There are 10 hidden switches. A switch that is on adds its own fixed numbers to the row, and there is some noise. The rows also spread widely along 11 directions, which tell nothing about the answers.
(in the rows, 100 means zero)
Some rows, each with its switches (1 for on, 0 for off) after it:
117  77  84  72 100 109  94 104  90  94 127 106 111 105  97 104 114  89 125  79  93  94 104  87 111  97  88  92  82  94  74  62  66 : 0 0 1 0 1 1 0 1 1 1
 96  96 102  75 109  81  96 104 101  98 100 106 105 104 102 101 108  87 114  87  90 107  99  90 101  98 106  98  97  98  85 105 107 : 0 0 1 1 0 0 0 0 0 1
107 102 112  99 104  88  96 117  94  82  97  92  89  95 109 103 102  87  98 100  92  96  96 102 102  97  95  97 110  84 106 101 110 : 0 0 0 0 0 0 1 1 1 0
 96  98 101  85 111  77  94  88 101 110 100 123 111 109 101 103 128 104 128  86  83 112 105  83 110 111 106 107  91 113  87 109  97 : 0 1 0 0 0 0 0 1 0 1
109  95 109 102  98  81  92 105  90  78 109 101  94 106 102 109 113  99 101  92  84 110 111  84 118  99  96  99 102  97 106  93  92 : 1 1 1 0 0 1 1 1 0 1
117 110 100 102 117  86 103  80  84  97  97  85 110 101 109 105 103 116 100  89 105 116 107  99 105 122  84 110 102 108 108 100 109 : 0 0 0 0 0 0 0 1 0 1
 78  91 114 100 108  79  94 140 111 111 105  97  61 101 100  76 146  94 125 107  70  86 123 109 111  97 112  99  99  94  61 116 113 : 0 1 0 0 1 0 0 0 0 1
116 119 102  95 105  83  93 121 107  99 105 101  91  89 113  98 113  92 111 101  99  93 105  97 100 100 104 110 109  88  96  90 123 : 1 1 0 0 0 0 0 0 1 1
 86  98  96  60 138  75 108 110  91  93  92  93 102 106 116 118 132 100 106  94 106 103  97  92  96 101 107  92 108  97  96 115  82 : 1 0 1 0 0 0 1 1 0 1
117 105 115 106  84  86  87 117 102  58 113  88  75  92 105  93 112  87 106  91  88 116 110  96 131 119  91  84  94  97 122 109 105 : 0 1 0 0 0 1 1 0 1 0
143 112 106 104  72  97  74 113 113  89 134 112 100  88 111  86 108  87 132  81  94 106 118  86 122 103  97 109  97 100  96  65 108 : 1 1 1 1 1 0 0 0 0 1
112  97 102  91  98  89  98  99  95  82 107 100 104 104 111 106 115 103 115  94  98 104 112  86 111 111  97  92  98 102  93  86  97 : 0 1 0 1 0 1 1 1 0 0
120 102 103  88  93  88  97  95 107  96 102 114 112 106 119 115 103  97 114  91 103 108 105  79 107 109 108  90 103  97  79  79 106 : 0 1 1 1 0 0 1 0 1 0
117  95 101  91 109 103 110 105  86  84 103  79  99  94 112 105  94  96  92  97 112  90 103 104 100 110  89  86 101  86  96  78  96 : 0 1 0 0 0 0 0 1 1 0
117  88  90  97  93  89  93 104 100  83 113  93 101  98  99  92  88  99  96  88 102  97 110  93 105  91  95 109  93  87  98  69 116 : 0 0 0 1 1 0 0 1 1 0
111  91 103 137  93  83 112 112  92  81  84  85  88 118 115 108 115 127 100 114  72 117 117  83 120 102  86  83 115  93  72 106 115 : 0 1 1 0 1 0 1 0 0 1
 83  87 101  71 113  82  99 116  98  85 105 110 102 109 102 103 132  91 121  96  88  93 105  89 108  94 110  90  90  98  88 103  83 : 1 1 0 1 0 1 0 1 0 0
106  98  99 106 113  73  98  86  82 103 100  91 102 120  93 105 114 122  96  91  94 110 122  98 110 100  95 121  98 105  99  96 116 : 0 1 1 1 0 0 0 0 1 0
 99 114 120  70 125  78 108  84  92 127  85 104 108 105 127 118 114  96 108  90 115 103 110  99  89 124 116 105 117 102  63  91 115 : 1 1 1 1 0 0 1 0 0 1
110 108 100 105 112  81  98 111 105 109 103  90  88  95 119  91 130 120 116 103  99  98 124  98 105 118 101 105 106 103  80  96 119 : 0 1 0 0 0 0 0 1 0 1
102  87  99  95 109  86  95 104 108 111 112 119 105 112 107 113 126 108 120 101  92  88 114  82 109  95 120  94  95 101  82  79  81 : 0 1 0 1 0 0 0 1 1 0
113 105  96  94  98  76  93  95 101  91 105  90  96  97  98  84  99 103  95  84 108 115 117  98 104 111  92 117  95 102 102  97 134 : 0 1 1 0 0 0 0 0 0 0
114  94  99  94  94  97  94 117  93  81 112 103  98 102 105 103 124  95 123  98  85  94 106  90 113  99  90  93  97  92  92  87  90 : 0 1 0 0 0 1 1 1 1 0
104  95  99 102 101  87  85 109 117 105 121 118  96  97 101 102 119  99 114 101  96  89 113  87 111  93 112 110  99 101  93  75  88 : 1 0 0 0 1 1 0 1 0 0
115 114 104  75 118  84  96 132  90  79 102  79  92  93 127 102 119  98 115  98 103  93 102 102 101 102  99  88 113  87  98  95 107 : 0 1 1 1 0 0 0 1 1 1
123 113 103  87 106  80  92  87 101  85 107 108 112  95 109 117  92  98 102  86 107 120  94  84 109 108  97 103 104 102 120  90  97 : 0 1 1 0 1 0 0 0 0 1

New rows. What belongs after each?
104  84  94  95 118 104 113  95  82 114 102  93 109 111  97 110 106  99  97  98  99  90 108 100  93  94  93 100 101  92  72  82  85 : 1 0 1 0 0 0 0 0 0 1
116  91 102  95  97  86 101 112  97  67 105  90  94 108 115 113 107 100 104  93  91 115 107  79 122 106 101  69  99  93  98  97  90 : 0 1 1 1 0 0 1 0 1 1
118 105 115  79  87  91  83 110 117  77 116 111  93  88 114  97 110  74 123  79  99 115 100  88 127 123 107  73  89 104 104 105  91 : 0 1 1 0 0 0 0 0 1 0
112 123 108  98 119  85  91 121  96 107 105  88  83  99 120 106 147 109 132 108  91  97 115 107 111 115  95 107 115 101  88 102 101 : 0 0 0 0 1 1 1 0 1 1
119  96  87  95 106  96 111  96  86  92  99  91 112 115 112 110 127 117 122  95  92 114 111  85 112 110  81  90 100 103  73  93  89 : 0 1 1 0 1 0 1 0 0 1
 89 112 123  99 102  68  94 105 115 113  88 112  85 103 116  97 128 102 120  98  86 112 117  95 113 124 113  98 109 109  65 120 130 : 0 1 1 0 0 1 0 0 0 0
113 108  96  93 115  77 111 104  90  77  83  90 105 106 125 122 104 112  97 104  99 110  94  84 101 108  94  88 115  88 101 102 113 : 0 1 0 0 0 0 1 1 1 1
101  93 117  91 116  91 108  76  67  91  94  97 109 113  92 118 105  89 100  87  84 116  94  98 108 109  87  98  96 102 111 112  80 : 0 1 0 0 0 0 1 0 0 1
105  92  94  93 104  97 110 122  95  92  96  97 102 101  99 101  87  88  92 110  98  80  93  96  79  72  93 103 113  71  79  78 117 : 0 1 1 0 0 0 0 0 0 0
111 101  96  84 109  76  95  88  84  72 106 106 119 110  89 123  83  97  86  94 102 108  88  84  99  76  92 116 104  92 133  80  96 : 0 1 1 1 1 1 0 0 0 0
108 106 101  93 122  84 108 108  73  88 100  79  99 112 111 115 124 112 100 105  99  99 115  99 100  97  90 105 114  94  97  90  99 : 1 1 1 1 0 1 1 0 0 1
109 111 110  71 111  81  94 107  90  93  98 107 111 102 108 113  98  84 110  92 101  96  87  98  94  86 102 111 112  87 100  88 111 : 0 1 1 1 1 0 0 0 1 0
102  94 119 112  97  81  90  91  94  90  99 107  97 103  94 103  97  92 100  87  79 111 100  96 117 105  98 104  97  99 112 109 107 : 0 0 0 0 0 0 0 1 1 0
106  87  91  83 108  85 102  77  98 121 104 116 119 120 104 115 112 113 112  86 106 104 116  83 105 106 110 103  92 107  64  71  93 : 0 1 1 1 1 0 0 0 1 0
100  91 102 103 110  80  80 128 111  84 132  92  69  94  92  96 129  97  96 101  98  86 122  99 122  93 113 101  91  96 128  89  77 : 1 0 0 0 0 1 0 1 1 0
110  89 106  92 106  95  91 105  81  96 124  84  81 102  99  92 139 101 119  84  90  99 129 105 121 121  90 101  84 105  91  86  82 : 0 1 0 0 0 1 1 1 1 1
 88  84 112  88  97  79  96 104  97  84 101 120 101 110  96 109 105  85 106  96  80  98  99  82 105  88 110  97  98  91  91  92  99 : 0 1 0 1 0 1 1 1 0 0
 99 100 118 107 110  94  94  95  90 113 109 107  94 105  91 107 121  96 111 102  87  90 112 105 106 101  98 110 101 103  97  93  87 : 0 1 0 0 0 1 0 0 0 0
105  87  95  79 103  88  92 115 100  93 112  98  94  99 102  91 114  89 115  82  91 101 107  94 110 102  99  94  90  94  83  95 100 : 0 0 1 0 0 0 0 1 1 1
104  92  89  77 115  85 108 100  86  87  99  91 107 106 104 101 112 103 102  86 100 105 106  93 104 107  93  99  90  94  93  94 101 : 1 1 0 0 0 0 0 1 1 1
144 106 104 110  81 116 101 118  73  50 113  54  92  98 121  85 119 107 126  86  93 118 123 108 136 135  58  68  90 101  93  97 102 : 0 1 1 1 0 1 0 0 1 0
101 118 105  83 135  74  97  94  78 111 100  91 101 104  91 108 118 103  98  97 106  94 101 115  90  95  94 138 107  98 124 103 111 : 0 1 0 0 0 0 0 0 1 0
115 106 136 101  94  94  70 108  76  88 122 107  98  97  91  91 119  76 131  79  71 101 106 110 120  93  88 116  97 104 124 103  90 : 0 1 1 1 0 0 0 1 0 0
131  88 102 129  78 122  95 118  86  78 121  79  92  97 105  81 128  99 134  94  74  99 121 103 126 112  68  85  90 100  85  93  87 : 0 0 0 0 0 0 1 1 0 0
124 115  94 115 103  92  99 106  99  96 108  82  95  96 112  91 125 122 116 104 103 104 122 101 109 117  85 108 102 105  97  97 117 : 0 1 0 0 0 0 0 0 0 0
108  95 102  84 103  97  99 112 104  96 111  98  93  97 106  95 118  89 118  93  99  94 107 101 110 108 100  90  93  95  81  89  93 : 0 1 0 0 1 0 0 0 1 0
119 110 101 101 101  88  98 106 114  90 102  96  96  93 121 110 101 103 104 101 106 110 106  85 109 118 101  83 109  98  88  91 107 : 0 0 1 0 0 1 0 0 0 1
109  98 117  95  97  86  95  85  86  72 104  99 104 104  94 100 103  86 103  75  91 127 102  95 126 116  88  94  87 108 123 117  93 : 1 1 1 0 0 0 0 0 0 0
132 101 105 107  81 101  73 104 104  88 133 114  99  90 101  93 122  88 138  82  80 109 109  87 127 106  89 106  90 107 110  84  80 : 0 0 0 0 1 0 1 1 0 1
122 125 110  92 112  96 101  95 100 116  95 103 113  96 128 112 114 104 121 101 113  99 104  99  96 122  97 100 117 103  79  90 109 : 0 1 1 0 0 0 0 0 0 0
101  85 106  90 113  93 104  97  69  84 106  84  98 112  86 100 111  94 103  86  83 108 103 106 112  95  79 101  92  97 103 104  84 : 0 1 1 0 1 0 0 0 0 1
 79  82 110  70 109  85 102 103  97  93  98 112 102 110 104 101 124  87 122  89  85  99 104  91 109 108 110  83  88 102  72 106  89 : 0 1 0 1 0 1 0 1 0 0
106  92 108  92 103  89  95 103  96  99 110 107 102 101 104 100 108  93 113  93  89  95 109  92 104  98 105 101  96  96  88  83  98 : 0 1 0 1 0 0 0 1 0 1
123 108  92 109 109  91  95  99  93 113 111 104 112 107  99 108 114 118 111 105 101  92 111  95  97  85  90 127 111  99  96  72 101 : 0 1 1 0 1 0 0 0 0 0
121  92  91  78  96  99  82 115 109  86 132 109 105  89  98  96 101  79 115  86 104  86 100  89 104  87 105 101  88  90 112  67  86 : 0 0 0 1 0 0 0 1 1 0
113 111 107 101 115  76  95  97 103  83 110  88  88  97 107 116 105 111  85 102 117 110 113  93 113 113 103  96 106 104 129  93  92 : 0 1 1 0 0 1 0 0 0 0
102 107 106  95 106  74  90 152 100  65 100  80  72 101 115  94 132  93 117 105  74 105 104  97 116  88 101  86 113  85 103 127 115 : 0 0 1 1 0 0 1 0 1 1
115 106 105  80 112  94 104 102  64  83  97  73 100 103 113  94 126 101 123  82  91 110 107 111 109 121  72 105  99  99  90 104 107 : 0 1 0 0 1 0 1 1 1 1
 99  89 120 104  80  76  85 112  98  63 100 101  89 103  99  89 103  83 110  80  68 123 104  89 125  99  96  93  96  98 106 121 119 : 0 0 1 1 0 0 1 1 0 0
119  88  95  93 104  92  83 104 106 103 139  83  76  94  95  85 121 100 106  78 109 103 133 104 125 118 101 101  81 107  99  76  83 : 0 0 1 0 1 0 0 0 1 1
 99  86  93  81 105  94 109 112  95  80  95 102 109 110 117 112 120  97 123 100  84 101  99  79 105 102  97  74 101  93  70  97  90 : 0 0 0 1 0 1 1 1 0 1
 96 108  91  86 149  69 107  91 103 117  93 113 111 112 118 151 116 125  90 119 115  90  94  79  91  95 123  97 120  98 108  84  71 : 0 0 0 0 0 1 0 1 1 1
120 115 103  87  98  90  83 109 105  94 119 111 105  94 110  95 129  92 142  89  89 106 107  89 114 109  99 102  94 109 102  99  97 : 0 1 0 1 0 0 0 0 0 1
115 100  87 113 105  74 102 104  93  63 100  81  92 113 114 111 128 135 103 103  94 121 118  82 129 115  88  91  99 105 113 102  98 : 0 1 0 0 1 1 1 1 1 0
122 109  93  82 119  94 102 108  93 103 107  92 105  98 115 115 107 102 103 100 115  91 102  96  93 100  97 100 110  89  94  75  97 : 0 1 1 0 0 0 0 0 1 1
122  95  83 100 117  91 112 112  84  58  97  75 106 107 117 126 100 118  87 107 103 109  93  81 106  89  81  80 114  86 118  91  79 : 0 0 1 0 1 0 1 1 0 1
114  98  88 104  99  85  97 104  99  93 110 103  99 108  98 104 116 111 111 100  86 104 112  83 112  99  94 105  94  97  91  86 106 : 0 1 0 0 0 1 0 0 1 1
119  87 100 104  87 102  99 107  94  83 115  91  92 102  97  91 111  92 109  90  90 102 115  95 116 107  87  91  87  94  90  86  99 : 0 1 0 0 0 0 1 0 1 0
104  86 107  89 105  92 104  95  87  97 100  96  96 105 105  98 108  97 108  85  90 104 109  98 113 116  95  92  91  97  76  89  97 : 0 1 0 0 1 0 0 1 1 1
116 105  93  76 106  89  95 105 109  80 114 112 109  90 106 111  99  83 107  92 108 104  90  82 103  95 104  96  97  92 115  83  86 : 1 1 0 0 1 0 0 0 0 1
 94  99 110  72 112  74 102 105  86  57  91  98 102 109 101 113 103  81 103  87  82 122  82  88 115  99 100  79  93  93 125 130  93 : 0 1 0 1 0 0 0 0 1 1
103  88 114 106 106  83  92  85  96 103 118  99  87 106  92 111 106  99  93  93  95 105 121  94 116 107 109 104  96 105 104  78  81 : 0 0 0 1 1 1 1 0 0 1
 90  79 104  69 107  85 105 110  74  56 103  76  90 104  94  87 105  85 100  80  86 111 103 102 113 103  84  87  83  91 100 105  98 : 0 1 0 1 1 1 0 1 0 1
 96 102 107  82 126  71 102  95  74  92  90  92 108 116 108 112 127 113 110  91  94 110 107  97 103 102  96 109 106 105 102 113 101 : 0 1 1 1 0 0 1 1 0 0
127 110  92 115 118  92  98  99  86  94 110  84 101 105 104 117 116 121 104 105  98 105 107  97 113 101  84 106 105 101 120  91  84 : 0 0 0 0 1 0 0 0 1 1
117 110 110  81 123  77  88  89  92  98 110  94  98  96 113 119 110 101  98  82 115 111 105  96 110 118 105 103 106 105 123  94  86 : 0 0 1 0 0 0 1 1 1 1
125  99 109 108  96  99 107  86  85  85  98  99 117 110 117 120  96 105 107  93  94 116 104  84 118 112  90  81 105 101  87  82  89 : 1 1 1 1 1 0 0 0 0 1
100 112  93  84 110  61  74 105 105  91 122 108  94 100  87  89 129 100 118  83  90 113 114  92 113  92 103 139  91 109 124 103 115 : 1 0 0 1 1 1 0 0 0 1
133  95 117 101  81 107  94  86  87  85 115  98 104 104 111 111  99  90 112  80  98 112 115  91 124 125  90  81  93 103  86  71  89 : 0 1 1 1 0 1 1 0 1 0
101 102 117  96 107  85  91  95  95 106 101 110  96 104  98 110 112  86 110  92  88 102  98 101 108 102 102 111 104  99 100 102  98 : 0 0 0 0 1 0 1 0 1 0
109  84  98  83  95  91  95  97  94  89 117 104 101  97  90  91  92  82  96  78 103  96 107  96 106  97  97 111  84  90  98  69 101 : 1 1 0 0 1 0 0 1 1 0
135 135  99 111 108  86 107 101 107 106  79 104 118 101 144 129 104 126 112 117 114 104  99  83  96 115  99  94 133  95  79  87 128 : 0 1 1 0 0 0 0 0 1 0
115 104 107 107  94  93  97 100 107 106 105 110 104 105 118 105 127 107 130 101  92 103 118  86 114 115 105  94 102 107  75  91 101 : 0 1 0 1 0 0 1 0 0 0
106  94 122 102 102  90  89 115  99 100 118 106  87 104 104 104 123  89 117  96  83  95 116  96 121  95 112  92 102  98  90  88  79 : 1 1 1 1 1 0 0 0 0 1
107  75  85 104 100  98 111  94  88  90 101  78 103 112  98  88 111 118 103  85  94 110 123  97 112 114  79  93  86 103  71  96 104 : 0 0 1 0 0 0 0 1 0 0
116  94 104 102  96  82  90 115 107  93 111  97  84  95 113  95 105 101 100  92  97 100 117  90 113 107 106  93 100  93  87  82 112 : 0 1 1 0 0 0 0 1 1 1
116 110 112  81 110  89  93 106  86  84  99 105 107 103 122 126 118  92 125  91  88 109  89  89 114 108  92  87 113  96  96  99  81 : 0 0 1 0 1 1 1 1 1 1
109  98 119  87 107  86  79 112  87 108 123 101  83  94  93  95 112  84 107  86  92  84 115 110 105  92 100 123 102  90  94  69 100 : 0 1 1 0 1 1 0 1 1 1
110  82  98  93  71  78  90 103 108  45 116  98  88 102  93  89  92  84  95  77  87 129 110  76 132 111  97  81  75  97 114  97 112 : 0 1 0 1 0 1 1 0 1 0
108 103 103  79 123  95 102  80 106 128 105 113 111  99 111 124 103  95 104  97 122  90  98  97  95 113 114 100 103 101  85  73  80 : 0 0 0 0 1 0 0 0 1 0
115 119  96  83 118  78  91 118 109  73 107 101 102  89 111 119 100  90  95 102 108 106  85  84 100  86 105  97 114  90 137 103  92 : 1 0 1 0 0 0 0 0 0 1
106 104 114  90 100  85  91 117 102  79 100  93  90  89 115  97 100  88 105  93  99 103 101 100 108 108  95  93 110  92  94  98 112 : 0 0 1 0 1 1 0 1 0 0
111  90  95 112  98  86  95 102 102  97 111  96  89 112 101 103 124 115 113  93  82 113 122  88 127 111  94  93  93 105  77  93  94 : 0 0 1 0 1 1 0 0 1 1
117  94  96 110  98  86  95  83  97  98 116  97 100 112  98  98 122 119 114  86  96 115 129  90 128 122  98 100  82 116  98  91  95 : 0 1 0 1 0 0 0 0 1 0
104  95 100  87 124  85 111  95  92  81  97  85 103 114 118 126 117 109 100  93 104 119 106  87 124 119 106  64  97 105 101 111  69 : 1 0 1 1 0 0 0 0 1 1
109 104 107  85 118  76  85 108  92  88 120 102  93  99  90 114 108  87  92  96  99  98  98  93 100  79 104 116 106  92 139  91  83 : 0 1 1 0 0 0 1 0 0 1
 99  84 106  94 113  97 110 108  87 107 102  84  88 107 101 100 111  96  94 103 103  85 116 107  93  98  98  99 105  87  74  83  98 : 0 1 1 0 0 0 1 0 0 0
131 124 110 112  96  89  87 105 105  97 113  92  94  89 118  93 119 107 115  93 108 109 122 101 118 123  93 108 106 109 105  94 116 : 1 1 1 0 0 0 0 0 0 0
113  82 101 105 106  97 109 107  78  81 108  69  88 109 111 101 116 113  98  98  99  96 125 103 115 109  89  87  97  93  88  78  91 : 0 1 0 1 1 0 1 1 1 0
